The rows are grouped in 4 different ways at once. Each group adds its own fixed numbers to the row, and there is some noise. The rows also spread widely along 13 directions, which tell nothing about the answers.
In the rows, 128 means zero.
Some rows, each with its group in each grouping after it:
[116 164 138 116 194 135  64 117 154 128 169  86 142  63  90 122 115  89
 134  99 154 118 101 100 106 137 154 141 111 140]
j701 j847 (1) P
[ 61 146 117 107 124 100 132  65 124 114  97  99 142 123 120 169 113  99
  93 143 119 138 122 102  89 136 163 199 151 176]
j925 j4 (5) F
[102  69 167  79 115 166 145 129 159 135 160 103 113  54 122 127 117 131
 122  85 150 149 152 170 122 120 126 107  91 169]
j306 j4 (1) E
[141 116 123 111 131 123 120  70 122  99 130 115 139 128 150 142 113 149
 112 119  93 130 102 118 112 169 127 177 132 130]
j942 j929 (0) Y
[130 112 101 184 107 127 125 106  89 113 124 137 134 130 101  92 164 126
  75 131 114 170 178 159 113 140 135 124 133 124]
j701 j847 (2) A
[102 155 124 168 153  98  50  97 137 128 134 133 119 167 106 121 144 112
 103 149 134  94 120  60 127 150 169 172 137 139]
j942 j929 (5) E
[123 169 138  97 139 138 113 132 156 140 120 131 128 114 163 135 143 116
 168 148 162 111 104 111 113 106 129 102 124 100]
j925 j445 (3) P
[ 94 153 109 113 123 119 183  97 101 128 150 100 166 124 134 116 154  98
 109 163 157 193 123 157 106 100 107 120 146 106]
j992 j445 (4) Y
[158 102  71  90 132 105 128  67  91 121 173 107  77 160  71  78 155  48
 101 180 146 133 103 131 108 120 134  87  92  99]
j992 j40 (4) H
[141 138 122 168 117 115 109 166 121 159 101 152 100 178  98 128 128 111
 137 126 149  99 149 101 144 114 138 116 132 136]
j306 j40 (3) H
[ 96 155 130 150 122 127 138  67 103  74  82 150 156 151 169 138 115  84
 130 128 135 149 139 122 131  84 136 146 148 145]
j925 j971 (0) F
[110  93 103 133 152 156 161 112 108 130 161  98 171  69 115 117 134 148
  81 145 127 182 120 154  66 139 123 148 142 155]
j942 j971 (2) A
[151 220  92 186 138 138 127 183  94 154 101 149 152 166 108 134 152 100
 124 160 118 139 120 123 133 113 118 102 169 115]
j942 j847 (5) P
[129 100 151  94  67  85 135  49 105  87 120  81 135 142  84 145  99  88
  94  64 110 184 163 177 166 158 105 153 116 115]
j306 j4 (4) P
[ 86  88 123 125  67 119 154  79 124 113 109 138  90 153 129 115  53 112
 124 117 144 124 198 104 108 102 158 166  96 166]
j992 j4 (3) E
[184 152 112  93 137 135 104 186 135 160 133 141  83 124 102  86 173  98
 148 145 144  93 108 136 141 109 125  32 103  88]
j992 j971 (0) Y
[174 130 103 113  38 125  93 129 121 137  70 149  70 120 122  62 166 102
 123  93 122 155 216 182 139 121 144  25  92  70]
j306 j4 (4) F
[141 130 135  88  94 121 133 130 153 128 105 151 115 173 187 135  92 150
 181 146 120 111 115 107 122 131 125 127 132  93]
j992 j40 (2) Y
[140 153  78 140 136 183 124 137 132 125 136 153  93 107 127  98 147 100
 122 148 103 132 142 132  96 120 162  97 118 137]
j701 j847 (5) A
[ 81 130  89 155 122 151 160 162 138 161 144 139 133 132 133 122 158 151
 115 184 166 131 142 103  88 123 153 151 144 150]
j306 j971 (3) P
[ 99 139 109 179 146 161 131 122 156 110 181 143 140 182 130 118  87 112
 148 154 115 147 157 110 121 136 147 179 144 136]
j306 j971 (2) A
[182 147 166 111 103 118 100 198 151 158 108 129 137 115 131 154 129 184
 157  80  91 114 121 152 162 175  87 105 137  88]
j942 j929 (1) E
[108 144 143 191 164 161  97 184 138 141  97 155 144  60 149 107 150 178
 126  90 125 118 141 112 117 117 150 116 146 168]
j701 j40 (0) P
[181 148 117 148  83 106 121 112  87 112  75 151 145 153 154 113 138 141
 133 133 127 138 128 144 138 126 101 111 138  75]
j701 j929 (0) F
[ 99 108 139 128 117  89 110  72 102  97  93 111 136 117 120 133 139 118
  83  96 119 151 134 134 130 135 133 146 140 150]
j992 j40 (2) P
[144 113  75 122 106  96 114  33  68 107 117 110 149 134 131  94 169 109
  66 185 138 174 119 135  78 141 130 135 132  93]
j942 j929 (2) F
[108  91 105  76  99 109 132 104 141 137 101 113 119 122 144 152  83 180
 127 150 120 109 111  91  66 167 152 194 125 139]
j992 j4 (2) H
[ 97 154  88 112 106 130 110  83 121 129 133 112 160 136 157 104 114 110
 125 168 165 175 146 115  74 117 156 133 128  98]
j942 j971 (2) H
[123 108 101  71 130 120  73  76 122 139  70 123  84  71 134 114 147  99
 107 142 148  96 108  87  58 115 186 109 106 147]
j925 j40 (2) A
[126 153 122 132  85 113 128 119 132 104 128 134  92 182  95 123 151  88
 112  88  76 158 190 162 176 155 135 101 122 110]
j992 j847 (4) H
[136 157 123 162 152 147 135 129 120 121 131 157 112 208 128 132  84  98
 154 159 133  93 114  68 130 106 136 161 139 152]
j942 j445 (0) Y
[146 137 137 140 161 129 107 197 159 152 171 136 123 135 100 135 216 170
 120 157 124  97  83 138 153 176 112  99 140  99]
j701 j847 (5) P
[142 152 105 121  81 114 126 132 114 134  66 154 126 124 163 139 106 161
 137 119  93 116 143 119 106 147 132 144 137 120]
j992 j929 (1) A
[108 145 134 144 108 148  69 115 165 103 110 165 101  68 179  63 212 142
 116  83 103 152 191 159 141 129 160  45 107 102]
j992 j929 (4) P
[148 146 143  68 107 105 117 136 124 160 133  83 143 125 107 117 150  91
 129 133 176 167 116 161 130 108 106  60 128  78]
j942 j40 (2) F
[116 122 184 117 145 116 131 144 134 145 138  90 172  79 103 147 142 142
 113 109 154 153 101 158 136 128  96 125 139 126]
j701 j4 (2) E
[ 96 173  97 119 158 175 169 131 120 137  72 144 141 118 172 197 123 131
 124 167  89 119  73  77  68 127 155 180 181 195]
j942 j445 (2) A
[129 118 180  79 133 161 123 113 157 101 116 117 126  70 162 135 123 124
 151  64 136 141 141 166 139 107 121  80 104 132]
j925 j847 (0) F
[165  85 140 151 133 121  78 149 120 156 113 144 107 116 116  97 125 171
 123 134 155  90 119  94 108 132 128 115 112 116]
j942 j929 (2) E
[121 164 159 162 108 157 171 146 125 102 156 138 181 150 150 135 104 113
 153  93 106 198 170 194 174 107  81 106 151 109]
j942 j971 (1) E

New rows, each followed by its group in each grouping:
[142 159 127 162 152 137 137 119 101 105 127 124 167 134 127 131 102 106
 131 112 101 167 119 157 132 111 101 123 162 135]
j942 j40 (5) F
[137 172 100 157 144 163 139 167 124 130 117 154 136 154 142 149 149 140
 131 144  77 126 113 122 128 144 130 131 162 140]
j942 j971 (0) H
[121  75 129 163 138 134 159 118  72 139  99 155 125 104 128 111 142 138
  93 159 172 122 110 113 103  72 115 117 127 170]
j992 j929 (2) E
[129 101 126 129 165 122 108 111 131 103 129 129  92 132  87 149 163 131
  84 117  72  93  96 107 133 180 145 159 133 171]
j992 j847 (2) P
[136 120 110 135  85 132 159 138 126 146 136 121 110 154 101 128  99 124
 124 119 112 153 168 136 127 147 128 147 124 124]
j306 j929 (4) A
[119  91 119 115 176 130 110 140 131 141 125 116 130  63 132 127 141 194
 111 127 123  98  83 103  77 158 143 144 130 159]
j992 j40 (0) H
[131 131 122 103 165 142 124 179 130 163 108  97 144  49 101 149 179 171
  93 117 115 118  83 134  96 156 128 111 150 155]
j942 j971 (0) F
[167  47  77  75 102 145 174  58  84 101 142 123 100 138 135 100  90 124
 109 176 146 133 102 123  70 124 124 140  91 130]
j942 j971 (0) Y
[120 160 120  64 121 121  95  94 140 119 117  92  91 100 110 104 157  54
 114  94 127 143 141 145 132 117 162  63 105 122]
j992 j40 (0) F
[161 146  94 178 126 111 144 149  84 139 115 134 161 151 121 126  76 161
 139 144 107 138 114 129 107 137  96 169 154 106]
j992 j929 (5) H
[145 166 135 110  84 128 109 162 151 156 107 132 118 154 135 135  86 121
 171 116 134 128 144 115 132 125 137 125 121  95]
j701 j929 (2) H
[109 129 150 150 137 124  64  97 142 106 127 130 151  96 149 109 176 147
 107 104 135 145 142 140 129 151 148 115 128 110]
j701 j847 (2) H
[135 186 109 218 127 164 147 212 135 142 128 189 136 210 142 140 112 165
 158 144  79 126 164 121 144 144 125 146 168 129]
j942 j847 (5) H
[103  88 128 107 108 117 138  86 116 113 112 122 137  97 152 129 158 153
 100 119 121 160 138 156 102 138 126 129 128 129]
j925 j40 (4) H
[ 83 128 158 102  98 150 130 154 192 133 166 125 102 171 119 140 149 100
 140 118 142 143 169 134 174 137 149 115 121 134]
j306 j971 (2) P
[ 85 140 185 116 147 128  78 104 177 106 118 124 102 144 117 162 103  84
 143  68 121 106 151  99 160 128 163 147 116 168]
j925 j847 (2) H
[151 157 114 135 112 129 135 149 115 135 100 125 149 103 131 120  94 140
 139 113  91 157 148 159 105 133 110 120 144 100]
j992 j4 (2) A
[105 118 107 106 111 113 123 150 142 171 159  85 147  96  98 129 149 160
 101 157 143 142 131 132  87 175 136 151 130 120]
j306 j4 (1) E
[121 214 181 180 144 102  79 119 121  99 109 117 169 173 106 127 134  55
 132  57 123 169 164 155 210 103 111  92 159 112]
j942 j40 (0) F
[ 97 143 141  85  98 122 125 138 163 149 127 102 130  94 139 135 129 151
 134  91 123 155 156 142 124 146 137 121 121 111]
j992 j929 (4) H
[170 142 147 110 145 114 105 170 123 159 108 111 130 107  97 140  76 122
 163 109 163  95  74 105 123 113 109 118 128 122]
j701 j40 (5) P
[138 143  80 157 141 163 167  83  82 100 145 141 121 153 114 107 127  67
  98 153 101 170 135 139 104 108 136 126 133 144]
j942 j847 (4) Y
[ 95 161 176  92 139 125 108 102 186 101 146 114 158 140 151 187 145 136
 137 117  77 133 100 131 154 182 131 175 158 121]
j701 j4 (2) A
[152 146 140 109 165 119 103 108 112 121 115 105 120 130  93 152 134  89
 115 113 117 105  78 110 143 135 122 125 131 138]
j942 j445 (0) E
[ 76 150  91 121  92  91 172 127  98 140  86 125 133 162 111 167 217 142
  54 184 103 128 115 119 123 163 140 160 169 153]
j992 j4 (0) P
[131 141  92  96 155 167 102 130 154 122 134 136  67 108 112 106 125  72
 139 135 106 102 116 100 100 116 175 101 103 152]
j992 j971 (2) P
[ 96 157 124 149  89 134 136 172 137 149 111 126 128 107 119 116 125 140
 118  94 118 158 188 145 130 126 144 121 135 141]
j992 j929 (5) P
[178 119 135  91 124 116  69  75 116 103 127 111 124 111 135  83 138 106
 128 110 170 135 124 144 129 121 120  60  92  64]
j942 j847 (0) F
[134 134 124 131 104 111 165 154 109 148 107 114 151 155 116 150  76 153
 140 134 140 132 134 116 108 135 109 174 140 123]
j925 j847 (0) Y
[122 116 113 143 156 112 113 120 131 147 138 124 150 144 131 149 142 165
 116 192 141  99  69  74  94 162 137 191 152 124]
j306 j929 (2) E
[145 173 117 126 104 133 126 188 152 170 121 123 140 158 131 130  95 148
 178 136 143 133 146 122 122 139 124 117 138  75]
j306 j847 (4) F
[123  71 160 106  84 122 139 121 137 132 155 109  96 151 105 100 135 117
 122 116 189 140 168 148 163 116 116  93  90 116]
j306 j445 (0) E
[144 118 142 140 169 134  69 149 149 133 137 140 123  99 127 114 158 176
 124 116 127  91 113 108 115 164 137 117 125 130]
j942 j847 (1) F
[137 155 139 172 100 122 134  99 124  95 120 153 133 176 135 133 123 102
 134  99  79 153 175 165 169 134 103 136 141 108]
j925 j929 (3) A
[159 108 142  99 125  75 146  77  73 122 154  73 146 183  58 146 138  69
  88 155 157 157  77 151 153 131  71 131 136  95]
j942 j445 (2) E
[141  80 126 121 126 114  54  68 125  94 157 125 111 104 119  69 150 121
 106 116 160 124 146 127 125 142 139 100  87 103]
j942 j971 (1) P
[130 166 130 155 126 122  80 185 167 162 124 131 125 145 111 127  81 163
 157 118 110  98 150  95 122 158 144 154 134 116]
j942 j4 (5) E
[138  84 144 101 114 138  96  32 113  76  81 140 110  86 175 107  64  97
 144  87 140 141 147 130  91  87 145 118  96 141]
j925 j40 (2) A
[137 146 168 140 149 128  68 140 165 140 147 141 103 162 104 125 139 107
 139 111 137 101 132 100 168 136 138 112 122 121]
j942 j929 (2) A
[180  59  47 125 116 160 180 119  71 142 105 160  93 114 130  97 142 141
 106 207 151 111  97 124  54 105 126 106 116 140]
j306 j971 (3) F
[124 171 117  73 138 119 149 178 141 172 118  96 163  98 136 165 146 159
 142 158 152 125  71 128  95 133 117 112 151 105]
j992 j847 (5) F
[121 131 141  78  92 131 116 149 162 176  69 150 114 144 180 165  71 171
 176 159 172  74 109  53  86 117 153 151 128 131]
j942 j4 (2) A
[ 86 185 124 143 155  80  36 198 195 173 178  92 153 133  96 103 194 180
 127 145 143 108 140  97 131 201 161 132 139  69]
j992 j971 (0) H
[ 74 140 153 168 142 112 126 140 135 140 109 129 140 112  93 174 190 147
  74 110  99 114 133 124 142 163 143 169 166 189]
j701 j4 (3) A
[107 103 147  94  82  71  81  86 118 155 106 109 120 140 110 119 174 124
  80 139 198 126 143 103 122 135 140 116 115 108]
j942 j929 (2) A
[148 133 147 116 143 114  53  89 125 113  88 134 114 107 127 131  99 113
 130  99 129  91 100  98 124 124 140 127 117 137]
j942 j4 (5) E
[133 146  47 121 146 162 155  83  99 122 120 140 144 135 172 122 108  98
 132 224 137 138  74  88  45 107 154 166 148 132]
j306 j971 (2) Y
[100 128  89 157  96  98 162 151 101 166 154  99 128 200  47 119 107  99
  99 181 155 149 152  99 109 132 143 185 146 144]
j701 j40 (2) P
[117 105 126 102 117  98  60 105 138 147 133  88 105  84  87 102 197 127
  77 104 161 125 143 128 124 167 156 105 100 118]
j306 j929 (0) H
[ 79 113 102 141 143 186 164 107 159 110 173 171  94 128 177  88 161 121
 127 165 117 132 154 125 101  97 166 114 119 166]
j992 j40 (3) Y
[129  92  94 127 119 174 189 128 130 110 167 166  68 203 122 137 166  98
 112 178  88 131 122 150 148 135 131 117 128 168]
j306 j40 (5) H
[157 156 114 175 147 134 119 180 132 137  83 164 142 140 148 154 113 201
 149 149  76  74  93  86 109 167 131 181 168 135]
j701 j4 (0) F
[127  68 193 110 136 133 120 150 142 148 150 155  84 114 108 106 126 131
 148 121 211  79 130 116 155  76 114  69  81 149]
j992 j4 (1) A
[ 99 110 113  87  40 110 162 114 113 138  95 132  78 154 107 108 150  82
 100 129 155 153 187 145 142  94 150  78  99 125]
j992 j971 (4) E
[104 123 123 166 139 108 114 165 143 154 159 123 128 158  88 113 120 161
 120 147 144 104 141  98 122 154 140 156 129 127]
j992 j847 (5) E
[146 119 131 138 114 143 125 148 126 125 119 125 130 112 115 107 130 126
 131  94 129 147 156 159 142 124 118  95 123 122]
j306 j971 (0) F
[171 141 117 117 137 112  57 113 108 135  82 144  92 128 105 118 120  74
 139 134 164  70  93  79 125 106 150 103 107 129]
j306 j971 (1) E
[122 136  92  91  83 144 135 143 128 155 105 109 121  80 128 112 152 125
 119 117 132 175 162 162  96 133 146  85 119 108]
j306 j971 (4) H
[121 105 155 158 109 132 107 100 104 123  92 141 134 102 138 101  86 124
 115  80 154 150 175 121 115  93 134 130 120 156]
j942 j929 (2) Y
[164 130 138 115 115 116  85 116 113 134  98 126 100 110 105 102 133  90
 128 101 163 118 132 127 133 101 136  70  95 101]
j701 j847 (4) E
[125 106 139 156 152 115  73 117 155 119 124 138 138 118 152 135 133 197
 132 120 119  96 108 102 116 190 130 172 146 121]
j306 j445 (5) A
[122 125 190 128 146 121  97 126 165 114 149 104 171 116 149 140 101 169
 160  80 155 135 124 136 154 154  99 146 135  98]
j306 j445 (0) A
[126 130 146 140 123 129 133 145 118 143  90 155 176 132 182 141  98 182
 152 151 166 121 101  98  99 106 113 146 157 117]
j942 j971 (2) Y
[155  71 162  81 125 143 126  94 150 104 127 149  99 165 153 163  79 153
 151 122 125  88  93 100 131 149 122 153 112 136]
j942 j847 (2) A
[164 141 149 136  90 148  87 139 139 123 102 155 112 140 154  86  98 108
 162  80 122 151 184 155 152  98 124  56 111  89]
j942 j40 (2) E
[ 76  86 149 162 137 146 178 154 106 150 133 126 158  87 136  91 101 160
 124 128 215 151 157 126 101  50 121 111 126 171]
j992 j40 (0) F
[134 125 100 118 113 176 166 200 137 166 124 135  85 103 108 134 173 151
 107 138  82 129 133 153 106 148 134  96 138 164]
j942 j445 (5) E
[142 137 123 118 153 131 114 112 141 110 131 141 163 154 176 160 135 154
 157 172 117 116  60 114 120 160 113 155 156  95]
j306 j971 (2) H
[140 139 111  68  80 160 181 126 124 130 125 138 121 134 159 144 118 113
 154 169 135 141 115 149 113 112 119 115 117 118]
j701 j4 (1) P
[101 132 158 152 202 162 117 182 161 160 158 145 103 123  95 137 132 119
 138 133 150  79 106  79 129 105 151 119 128 182]
j992 j847 (2) A
[138 118 140 141 153 152 150 176 134 139 129 149 107 125 115 124 125 152
 141 133 122  97 119 123 132 112 120 112 129 155]
j992 j4 (0) F
[125 108 119 125 211 167 136 170 155 158 170 123 106  85 108 130 123 162
 133 158 128  67  60  71  86 134 146 156 119 177]
j992 j929 (0) E
[149  97 164 107 151 136 112 119 157 120 178 139 125 139 150 133 100 151
 175 141 156  99  95 117 132 132 104 139 100 108]
j925 j929 (1) H
[130 140 158  98  96 146 142 151 153 141 117 134 129 139 148 173  74 148
 163  91 111 125 141 122 139 140 114 150 130 140]
j942 j929 (1) A
[120  99 111 145 132 126 134  71  94  95 124 135 129 130 118 115 130 106
  99 142 131 137 135 129 110 122 131 149 124 148]
j925 j971 (0) A
[141 120 185 148 136  84  75 112 114 118  91 122 152 120 123 137 152 156
 114  78 145 116 123 133 155 143  96 117 144 111]
j942 j445 (3) F
[133  95 150 119 126 140  90 134 165 109 164 131  45 119  66  81 159  82
 118  55 102 126 190 165 179 133 150  54  77 138]
j992 j971 (4) H
[126 159 104  94 130 140 113 119 153 124 153  99 120 123 121 106 120  78
 144 140 113 160 146 143  96 122 147 112 123 102]
j925 j40 (2) F
[105 172 102 136 184 150 147 165 125 149 100 102 147  82 101 187 126 126
 116 140  72 123  72  98  72 156 140 191 180 188]
j925 j445 (2) P
[140 124  94 144 119 154 146 129 138 119 173 135 129 146 143 106 172 141
 122 172 102 160 127 169 121 156 113 109 137  92]
j306 j445 (5) E
[176  78  83 114  67 108 126  67  76  94  93 147  86 164 115  97 148 106
  91 154 116 120 134 135 120 139 132 115 100 103]
j701 j971 (0) E
[114 115  96  96 104 123 165 120 113 132 124 120 107 160 107 138 117 112
 115 157 139 122 117 110 114 123 140 144 120 147]
j992 j971 (0) H
[158 133 103 132 103 110  87 141 134 132 118 127  97 116  95 111 120 146
 119  88  66 115 164 138 122 187 137 136 120 118]
j992 j929 (1) A
[126 151 123 218 103 150 101 215 130 173  87 174 117 112 111  89 136 165
 126 113 114 126 207 126 113 124 153 104 145 143]
j701 j4 (2) A
[124 172 159 122 130 163 140 164 136 139 104 139 141 100 156 141 168 117
 134 105 117 160 127 163 142 105 109  71 154 136]
j942 j445 (2) Y
[143 104 102 128 146 112  72  78 134 128 181 106 152 116 128  73 138 140
 124 185 174 138 115 120  81 152 133 132 110  63]
j306 j4 (2) A
[147 122 130  48 112 141 156 114 165 115 172 111 125 158 180 126  67 144
 201 165 165 121  90 113 114 129 108 131  99  67]
j992 j445 (0) P
[106 133  96  90 102 148 130 136 139 152  56 141 112 116 177 154 102 158
 143 147 148  95 111  62  74 126 176 157 134 166]
j306 j40 (0) P
[168 131  85 150 140  64 110  97  50 113 103 114 153 155  74 126 171 119
  74 156 117 124  78 132 128 159  99 139 150  99]
j992 j971 (0) H
[ 86 130 143 162 160 116  76 144 137 140 111 129 136  68 114 118 136 156
 105  75 117 111 154 111 113 144 156 139 139 171]
j992 j40 (1) A
[157  66 201  72  84 140 121  62 128  91 122 153 115 132 186 107  97 114
 164 100 201 148 140 167 159  65  92  52  78  92]
j942 j4 (2) H
[107 179 170  99 131  93  99 143 127 153  82 111 157 121 114 176 131  94
 140 113 189 113  83 103 152  95 127 118 145 133]
j701 j971 (5) H
[120 126  88  34  70 152 186  62 111 116 119  89 137 102 166 133 105  91
 123 156 159 188 124 161  84 104 131 119 107 111]
j306 j4 (0) P
[103 136 108  91 104 154 147 126 147 145 110 138  68 158 108 150 108  87
 128 146 123 103 136  76 111 117 176 142 113 179]
j942 j4 (4) P
[141 176 161  91 123 123  95  58 122  83  99 120 141 121 139 165 126  64
 122  61  91 152 119 155 169 133 114 115 134 131]
j942 j929 (1) A
[ 95 159 133 188 145 134  90  98 136  75 133 131 176 115 165 123 140 155
 104  83  54 176 157 158 136 173 131 160 170 134]
j942 j40 (5) P
[105  99 105 139 117 132 119 109  99 144 111 125 149  79 147 104 148 160
  94 145 191 152 137 132  76 115 141 114 119 132]
j306 j847 (5) H
[143 144 101 125 117 103 167 132 119 123 169 115 151 202 113 148  99 147
 142 193 102 133  89 131 131 165  89 179 153  85]
j992 j4 (5) P
[121 106 136 159 145 106  87 103 120 112 156 126 156 113 139  80 165 154
 110 127 134 158 140 155 123 139 116 103 130  91]
j992 j40 (2) H
[107 128 116 122 101 169 150 104 114 109  89 176  80 131 174  85 147  71
 131 130 155 137 165 131 131  37 159  47 101 159]
j992 j40 (0) E
[147  69  81  51 103 101 147  31  77  95 122 107 109  97 125 115 179 104
  73 162 139 144  87 161  87 133 119  99 101 110]
j992 j971 (3) H
[126 117 164  97 121 142 153 138 157 119 137 121 126 104 134 147 101 148
 147  81  81 141 132 163 148 144 106 123 126 128]
j992 j4 (4) E
[ 83  83 111 138 133 211 156 169 164 147 143 161 105  60 187  96 123 191
 147 143 156 127 168 112  60 106 165 119 112 185]
j306 j445 (1) F
[ 95  92 126 122  96 113  81 108 151 118  99 133 102 128 130 121 132 172
 100 103 124  99 160  82 114 176 175 165 115 155]
j942 j971 (0) P
[104  88 137  98 107  96  99  43 131  86 122 114 138 135 159 144 151 143
  95 116 124 143 115 143 134 170 132 153 129 121]
j306 j40 (5) H
[107 183 138  72 118 123 102 118 171 141 149  64 141 124 106 151  29  82
 160  75 126 162 147 120 114 142 151 159 127 125]
j942 j40 (5) A
[131 144 123 104 152 113 121 145 106 165 107 140 133 105 145 122 189 126
 130 194 198  91  63  95 105  87 120  77 128 115]
j992 j445 (1) E
[119 143 124 145 145 157 141 117 128 114 113 141 160 121 170 155 130 142
 127 132 103 146 108 131 108 141 129 153 161 142]
j306 j847 (2) Y
[ 87 125 187 105 147 133 107 136 169 141 146 101 161  91 143 131 105 168
 143  99 176 126 133 112 124 123 132 137 126 136]
j942 j4 (0) F
[ 49 177 159 156  87 159 131 172 172 141 109 165 137 136 166 136 128 123
 157 102 153 145 206 120 150  92 160 115 139 158]
j701 j971 (1) A
